All rows are made from the same 9 directions, up to rounding. Whole rows:
In the rows, zero is written as 128.
[[145 124 144 150 115 147 154 148 138 148 121 122 128 127 142 165 122 107
  132 148 136 128  91]
 [114  79 102 132 126 163 122 132  96 158 147 119 143  82 123 122 106 104
  176 173 143 103 123]
 [160 129  89  72 123  99 102 113 103 149 144 144 126  77 141  98 136 132
   87 123 113 104 136]
 [ 87 105 108  96 131 122 123 149 111  83 133 120 119 139 153 125 112 142
  151 132  90 121 154]
 [137 182 143 179 141 151 112 137 151 123 153 109 178 130 101 149 142 121
  157 150 119 123 138]
 [134 124 113 109 144 104 116 130 142 132 170 146 116 142 135 117 126 142
  140 155 123 154 168]
 [115  75 137 109 117  97 156 152 102 104 115 135  81 141 175 153 123 150
  162 167 128 147 134]
 [118 128  83  83  87 174 119 115 121 136  99 143 137 152 148 145 130 106
  103 105  95 109  72]
 [120  93 109 145 141 141 105 116  86 138 159 121 146  75  97  97 122 130
  183 174 153 110 166]
 [159 122 103 115  89 152 118  93 102 166 105 156 129 122 128 141 154 120
  120 144 146 123  83]
 [105  85 101  90 128 127 128 146 122 148 145 132 117 121 168 134 103 114
  153 156 112 124 120]
 [103 106 148 152 165 133 147 147 185 182 163 120 128 142 129 127  88  94
  151 137 155 153 122]]

Rows cut short, each followed by the rest of it:
[ 90 123 156 159 141 126 135 131 135  94 117 119 121 169 118 134 129 146
 169] : [130 138 151 149]
[114 117 132 138 114 151 139 135  77  74  84  93 136  81 107 109 118 130
 104] : [ 84 117  75 125]
[177 139 146 147  92 129 148 117 120 145  99 149 113 141 139 173 163 133
 121] : [155 152 145  87]
[128 163 119  91 131 118 135 149 175 104 135 131 119 171 149 129 115 127
  66] : [ 76  79 138 129]
[151 121 185 208 155 135 168 160 144 157 143  91 139  75 101 136 103 101
 140] : [146 175 120 124]
[120 116 129 159 132 145 104 100  81 139 119 112 158  70  88 103 139 126
 164] : [141 160  94 134]
[153 153  88 142 119 165  94 106 110  76 171 147 146 149  65 102 148 161
 142] : [154 119 143 202]
[159 152 173 193 129 130 161 156 130  65 128 109 121 139  96 146 135 154
 128] : [138 137 144 166]
[148 102 116 117 141 117 129 114 141 176 161 150 109 116 118 100 114 121
 117] : [139 161 150 142]
[154 108 147 162  88 175 180 113 152 132  90 161  82 209 107 160 130 125
 104] : [119 175 185  88]
[ 64 119 121 108 159 119 124 181 150  89 163 101 139 150 169 141  92 126
 177] : [145  70 124 160]
[ 85 112 128 127 151 149 149 179 156 108 148  94 136 130 142 129  74 101
 132] : [111  94 112 133]
[131 171 108  81 115 118 113 127 132  95 107 127 135 136 145 122 138 134
  63] : [ 68  73 104 117]
[120  71 132  98 156 104 165 164 131 156 139 103  98  58 148  85  62  96
  73] : [ 84 134  98 125]
[135  66 131 121 146  93 138 130 114 181 157 140  97  89 146 114 112 126
 163] : [181 172 144 143]
[ 78 118 153 125 141 100 142 141 158  82 120 138  92 219 154 148 128 160
 164] : [129 118 183 154]
[164 134 137 146  85 145 140  76 114 114  78 170  94 186  93 134 171 157
 100] : [111 171 170 112]
[ 73 134 108  93 158 129  98 126 171 177 147 122 157 138 151 115 104  93
 138] : [103 104 117 105]
[ 81  98 103  97 108 151 106  92 104 162  85 139 135 137 145 129 135 111
 153] : [117 134 112  74]
[131 105 131 116 148 103 142 132 139 130 145 133  97 122 121  93 105 134
  99] : [107 143 144 159]
[133 168  76  61 128 102  77 133  97  83 151 121 157  85 145 101 141 148
  97] : [111  51  79 166]
[109 136  84  79 138 124  85 136 136 177 166 127 168 101 173 138 122 100
 158] : [161  86  99 109]
[139 105 136 117  80 142 158  93 117 138  56 162  82 178 137 148 149 132
  92] : [ 96 160 154  66]
[114 101 130 132 143 139 151 156 144 132 146 113 120 120 129 119  88 109
 124] : [122 128 126 134]
[234 157 111 112  82 101 102  86  72 195 115 161 141  47 141 150 197 133
 102] : [181 153 101  81]
[ 89 102 122 156 123 177 128 130 128 125 132 126 140 165 119 151 119 118
 200] : [169 137 142 124]
[156 120 110  64  79  93 141 133 108 107  97 167  79 171 200 177 159 158
 109] : [151  96 151 100]
[110 100 142 134 143 118 136 129  72  92  94  85 128  38  95  66 104 130
  90] : [ 64 138  66 148]
[145  92 110 105 112 120 141 148  80  93 131 126 104  91 141 121 118 144
 122] : [148 115 111 152]
[115 134  85  65 101 124  93 131  98 150 114 130 156 102 195 164 147 113
 148] : [155  74  84  76]
[ 97 128 185 181 142 108 142 147 115  89 101  97 132 132 133 157 141 148
 189] : [150 139 129 137]
[135 188 141 139 156 117 119 161 166 125 156  96 170 105 133 134 120 111
 106] : [109  88 102 133]
[173 172  86 103 112 118  73  79 114 137 154 170 145 137 108 115 181 157
 125] : [156 122 142 156]
[154 137 116 130 123 185 177 169 215 148 164 136 114 187 125 146  74  82
  59] : [ 96 112 161 103]
[197 153  95 120  86 146 113 114  85 115 131 146 140  97 115 139 164 142
 104] : [157 116 109 128]
[172  70 133 152 132 121 148 118 110 198 159 147 102  79 114 117 118 118
 153] : [192 201 148 134]
[108 131 118 136 118 164 120  94 115  92  98 130 129 151  77  92 130 138
 102] : [ 71 136 125 139]
[221 112 116 134 111 145 170 184 105 156 167 107 130  18 137 141  94  92
  74] : [164 124  80 114]
[176  54 142 119 115 107 192 150 132 187 134 152  58 111 163 143  98 112
 103] : [162 180 161 100]
[154 119 142 126 158  69 121 129 112 154 156 122 121  58 129  96 129 139
 124] : [145 151 118 163]
[120 172 122 111 139 122 111 129 170 136 139 129 148 155 138 131 131 119
 106] : [101  98 131 120]
[124 183 109 153 130 182 104 137 155 105 157 113 184 149  96 139 128 114
 138] : [128  90 115 138]
[182 138 115 116  98 145 140 114 122 158 110 142 123 103 120 126 134 110
  59] : [101 137 113  87]
[185 191 103 134 131 117  75 104 130 146 184 150 170 112 105 128 175 146
 145] : [183 120 134 166]
[111 160 135 144 142 118  86  84 122 131 118 131 156 131  96 106 162 144
 150] : [116 143 127 142]
[197 160 133 171 125 146 144 146 150 112 177 136 130 136  91 139 133 138
 113] : [164 136 155 169]
[ 86 112 125  86 148  79 123 105 157  85 131 165  69 222 131  90 128 178
 119] : [ 91 127 197 189]
[118  70  79  99 130 183 142 132 167 205 174 150 116 141 129 112  68  73
 120] : [137 144 145 103]
[154 135 154 153 133 118 162 170 154 107 151 122 112 146 141 159 118 133
 129] : [155 122 152 145]
[ 87 128 117 123 155 135 111 104 150 107 140 132 125 163  85  72 110 138
 115] : [ 76 132 146 173]
[131 169 178 168 136  80 124 139  95  47 102 101 135 116 122 142 170 180
 153] : [134 116 119 171]
[156 132 113 150  80 222 177 170 178 140 135 139 130 201 145 210 104  82
 121] : [159 108 153  61]
[ 73  87 103  93 149 126 115 132 142 154 152 133 123 144 153 115  98 114
 166] : [140 120 136 134]
[129  84 100 105 100 170 170 160 135 100 133 141  88 171 144 145  90 119
 107] : [130 109 148 124]
[121 103 148 126 143 114 165 174 147 135 136 106 111 110 160 139  89 108
 116] : [123 120 122 118]
[127 117 100 134 124 185 128 136 149 171 159 129 152 127 120 137 101  86
 141] : [150 128 122 104]
[ 82 102  74  89 110 163  87 110  83 124 122 130 154 117 139 123 129 122
 175] : [148 100  94 118]
[153  89 119 109 125 117 173 179 127  71 163 133  73 140 142 124  91 149
 101] : [142 109 153 183]
[151  83 105  94 108 102 136 119  74  78 127 154  73 123 127 101 135 175
 115] : [143 134 144 181]
[105  95 124  80 140  67 105 117  58 129  96 105 125  27 155  82 130 139
 117] : [101 123  64 130]
